The groups are shells around one centre, one inside the other: the same stretched ball of 5 dimensions in 9 sizes.
In the rows, 128 means zero.
Some rows, each with its group after it:
[168 147  79 153 111  87 106  61 230 166 140  96 135 161 116 176 127 128] -> Mal
[181 125  91 154 130 122 108 112 177 147 149 114 134 162 101 160 103 149] -> sov
[104  93 106 100 116 112 178 162 140 114 148 166 100 137 147 122  95 151] -> nibog
[142  83 124 158 116  99  69 152 130 165 126 137 115 171 121 161  72 192] -> Mal
[118 129 143 153  97 182 191 126  97 119 110 157 140  80 138 132 157 103] -> sov
[113  77 124 129 111 127 144 165 108 131 133 163 107 135 129 138 101 162] -> vasaz
[130 116 126 158 100 150 150 112 127 141 117 140 133 109 122 153 147 121] -> vasaz
[107 100 126 147  90 131 154 112 130 146 114 147 120 109 129 156 152 124] -> pokel
[140 119 141 157 115 182 161 154  87 119 121 156 139 105 127 129 121 133] -> fopo
[174 128  82 147 123 122 131  93 191 144 151 112 133 151  99 162 127 129] -> sov
[174 125 109 148 136 157 138 148 132 122 148 136 137 143 111 135  95 148] -> sov
[163 115  59 122 124  91 139  89 223 144 168 112 116 166  99 164 123 133] -> nibog
[167 135  89 145 124  85  92 106 203 157 144 111 128 177 128 158  83 160] -> susi
[161 125  78 120 134  88 123 127 201 136 163 124 117 179 128 142  75 161] -> sozu
[108 106 125 134  98 157 192 128 116 121 123 159 122  95 132 137 153 112] -> fopo
[156 150  63 125 115  67 130  66 252 153 155 103 123 168 131 162 116 128] -> nibog
[116  73 141 137 117 150 142 191  73 124 128 173 111 130 130 128  89 171] -> fopo
[102 115 157 169  84 115 103 122 116 167  87 146 128 121 160 155 116 152] -> komi
[119 100 140 134 120 122 122 188 101 129 126 166 115 148 158 121  57 184] -> pokel
[154 116 116 140 130 156 152 159 119 116 143 149 130 135 122 128  96 148] -> vasaz
[155 124  85 116 134 124 163 138 172 115 163 138 121 151 124 130  95 142] -> sozu
[132 142 126 151 101 173 190 107 128 121 119 144 143  88 133 137 161  95] -> komi
[126 109  83 124 103  80 139  89 205 153 143 125 109 151 125 164 130 133] -> komi
[150 134  85 138 110 114 151  80 199 143 143 117 129 137 116 160 143 114] -> fopo
[135 121  82 122 111  85 141  97 206 146 148 125 114 154 130 155 118 135] -> susi
[110 103 122 124 106 152 190 146 114 114 132 164 117 106 136 128 133 125] -> vasaz
[137 130  91 125 116  69 114 112 206 151 143 125 115 171 150 148  82 158] -> sozu
[154 141 118 166 107 131 120  97 160 152 120 121 143 132 127 158 126 130] -> susi
[167 104 112 152 135  95  61 161 149 156 141 129 121 192 125 150  41 203] -> nibog
[180 108  93 152 133 122  99 130 162 147 152 120 129 170  95 159  92 163] -> Mal
[130 135  93 133 103  65 112  88 215 162 132 119 118 162 150 159 103 145] -> pokel
[138 101 104 127 126  79  97 156 164 147 145 140 108 182 142 141  53 189] -> sozu
[146 121 146 172 112 175 134 144  91 134 112 147 144 112 124 141 120 139] -> pokel
[ 99 103 145 151  87 166 180 126  93 131 105 161 127  82 134 143 164 111] -> komi
[100 103 115 127  94 101 151 117 156 145 123 148 110 128 147 149 127 136] -> sozu
[150 118  72 117 120 132 189 100 188 119 164 130 121 130 102 147 148 108] -> nibog
[134  82 117 133 125  93  92 174 133 147 140 149 106 177 134 142  53 197] -> pokel
[171 137  97 152 124 121 118 108 178 145 142 117 136 154 117 154 106 143] -> vasaz
[120  85 107 126 109 129 161 138 133 131 140 152 110 128 116 146 128 139] -> fopo
[119 100 154 172  94 170 141 135  79 143  99 154 134  96 123 151 146 131] -> Mal
[102 115 159 154  96 144 141 153  90 137  99 164 128 108 163 131 108 148] -> susi
[ 83 100 138 124  94 118 164 150 115 131 114 170 109 115 166 129 112 145] -> komi
[154 123  71 110 130 114 172 118 195 118 169 131 118 151 117 138 112 130] -> sov
[123 110 165 157 117 159 125 193  64 126 109 170 131 125 158 117  69 174] -> Mal
[138 128 119 135 118 165 184 142 122 110 137 152 133 111 132 124 124 122] -> susi

New rows. What belongs after each?
[175 135  64 126 132  85 120  98 227 144 166 108 123 180 115 155  93 147] -> sov
[130  89 122 144 116  72  64 157 148 166 127 140 108 184 144 153  50 203] -> Mal
[105  87 129 144  92 144 162 126 111 139 117 155 117 105 122 153 152 126] -> komi
[158  96  95 137 129 105 106 141 161 145 152 131 116 172 110 153  83 171] -> susi
[117 113 114 147  92 100 127  95 168 160 117 131 120 132 136 164 135 133] -> fopo
[152 153 101 144 113 130 155  94 181 134 135 123 140 129 134 145 129 116] -> fopo
[101  61 140 123 114 162 175 198  60 110 132 186 105 114 128 121 105 158] -> nibog
[155 129 135 183 107 119  72 114 141 171 106 121 141 149 131 165  99 161] -> Mal
[114 102 136 151  95 174 183 126  96 126 114 157 129  86 121 144 165 109] -> komi
[139  82 103 116 133 115 134 179 132 123 157 156 105 165 123 130  67 179] -> pokel
[173 121 118 157 133 162 128 153 118 126 140 138 139 141 110 137  93 153] -> komi
[134 125 149 178 101 119  81 128 124 166  98 135 136 140 148 155  94 164] -> pokel
[107 105 112 126  99 117 166 121 149 135 129 150 113 121 139 144 132 129] -> vasaz
[145  96  86 136 114  78  99 108 192 163 146 120 110 173 111 170 103 161] -> komi
[ 99 116 135 136  95 126 159 133 127 135 113 158 120 113 159 135 122 134] -> vasaz
[171 117 121 155 136 158 123 164 113 126 141 141 137 147 115 133  81 163] -> komi
[157 124 125 173 112 116  81 117 148 165 117 122 137 153 126 163  97 161] -> sozu
[139 123 145 184  96 154 115 109 114 158  99 133 144 112 124 162 140 132] -> nibog
[110  96 152 140 112 142 136 187  79 127 116 172 118 128 155 122  78 171] -> susi
[164 114  95 129 135 163 175 146 136 107 161 143 129 132 102 131 115 132] -> komi
[ 91 109 152 137  93 183 211 151  73 108 109 178 126  71 150 120 153 108] -> nibog
[152 135  67 106 129  89 158 111 218 126 168 125 116 164 133 137  96 138] -> nibog
[110 102 169 156 105 196 174 181  40 113 104 180 133  85 142 118 122 137] -> komi
[ 94  81 125 128  96 109 146 141 127 143 122 159 104 128 141 147 119 150] -> sov
[181 144  74 129 139 104 127 115 208 133 165 114 130 174 120 143  83 149] -> Mal
[147 138 130 173 103 131 109 103 146 158 109 125 143 130 133 158 122 137] -> fopo
[128  95 111 131 112 148 174 137 125 123 140 152 118 118 114 141 135 128] -> vasaz
[133  79  96 131 114  91 113 133 162 152 145 137 105 164 113 161 101 166] -> komi
[145  89  87 114 134  78 107 159 174 140 162 139 101 190 127 142  54 189] -> Mal
[135  90 145 151 124 154 121 190  75 128 125 164 123 137 131 129  75 178] -> fopo
[115  71 120 127 111 151 172 162  98 120 138 166 109 118 113 138 127 142] -> komi
[117  80 137 123 126 155 161 208  71 106 138 181 110 131 138 111  74 172] -> komi
[153 122  85 138 112 137 170  88 179 134 147 123 129 124 100 159 159 106] -> Mal
[116 143 149 151 102 139 144 141 117 133 105 154 136 115 172 125 100 141] -> Mal
[122 139 119 150  94 100 126  92 175 157 113 128 130 131 153 155 124 131] -> susi
[151 103  91 120 131 140 169 146 147 114 161 145 118 141 109 134 110 140] -> fopo
[ 96 138 146 156  80 124 148 102 136 150  92 146 132 100 169 146 141 119] -> nibog
[164 112 140 172 127 167 108 164  90 136 123 144 141 137 116 140  88 165] -> nibog
[116  94 162 159 107 164 133 179  61 131 106 170 127 114 142 130  98 162] -> susi
[157 120  83 143 116  60  77  95 218 173 143 107 118 187 125 172  87 167] -> sov
[161 142  77 117 132 112 159 117 200 121 164 126 126 156 129 134  98 134] -> komi
[114 114 132 159  91  78  80 111 160 178 103 131 120 152 155 165  97 166] -> komi
[125 148 114 130 109 113 155 119 168 130 128 141 128 132 164 129 103 133] -> komi
[128  95 100 126 111 125 161 127 150 131 144 145 113 132 116 147 129 134] -> vasaz
[141 121 101 151 104  93 107  91 187 164 128 118 125 151 126 168 120 142] -> vasaz
[179 142  94 148 133 116 109 120 182 141 148 117 137 167 122 147  84 155] -> pokel
[142 116 118 128 129 156 169 167 114 108 145 158 126 129 133 118  94 146] -> fopo
[112 110 160 152 106 163 149 173  71 125 107 170 129 108 154 122 100 152] -> susi
[118  90 110 134 103 111 139 124 147 146 132 144 111 136 123 155 125 144] -> susi
[130 127 134 168  96 116 104 107 146 164 105 130 134 132 142 160 118 144] -> vasaz
[109  77 130 132 107 148 165 162  94 125 129 168 111 116 124 137 123 145] -> fopo
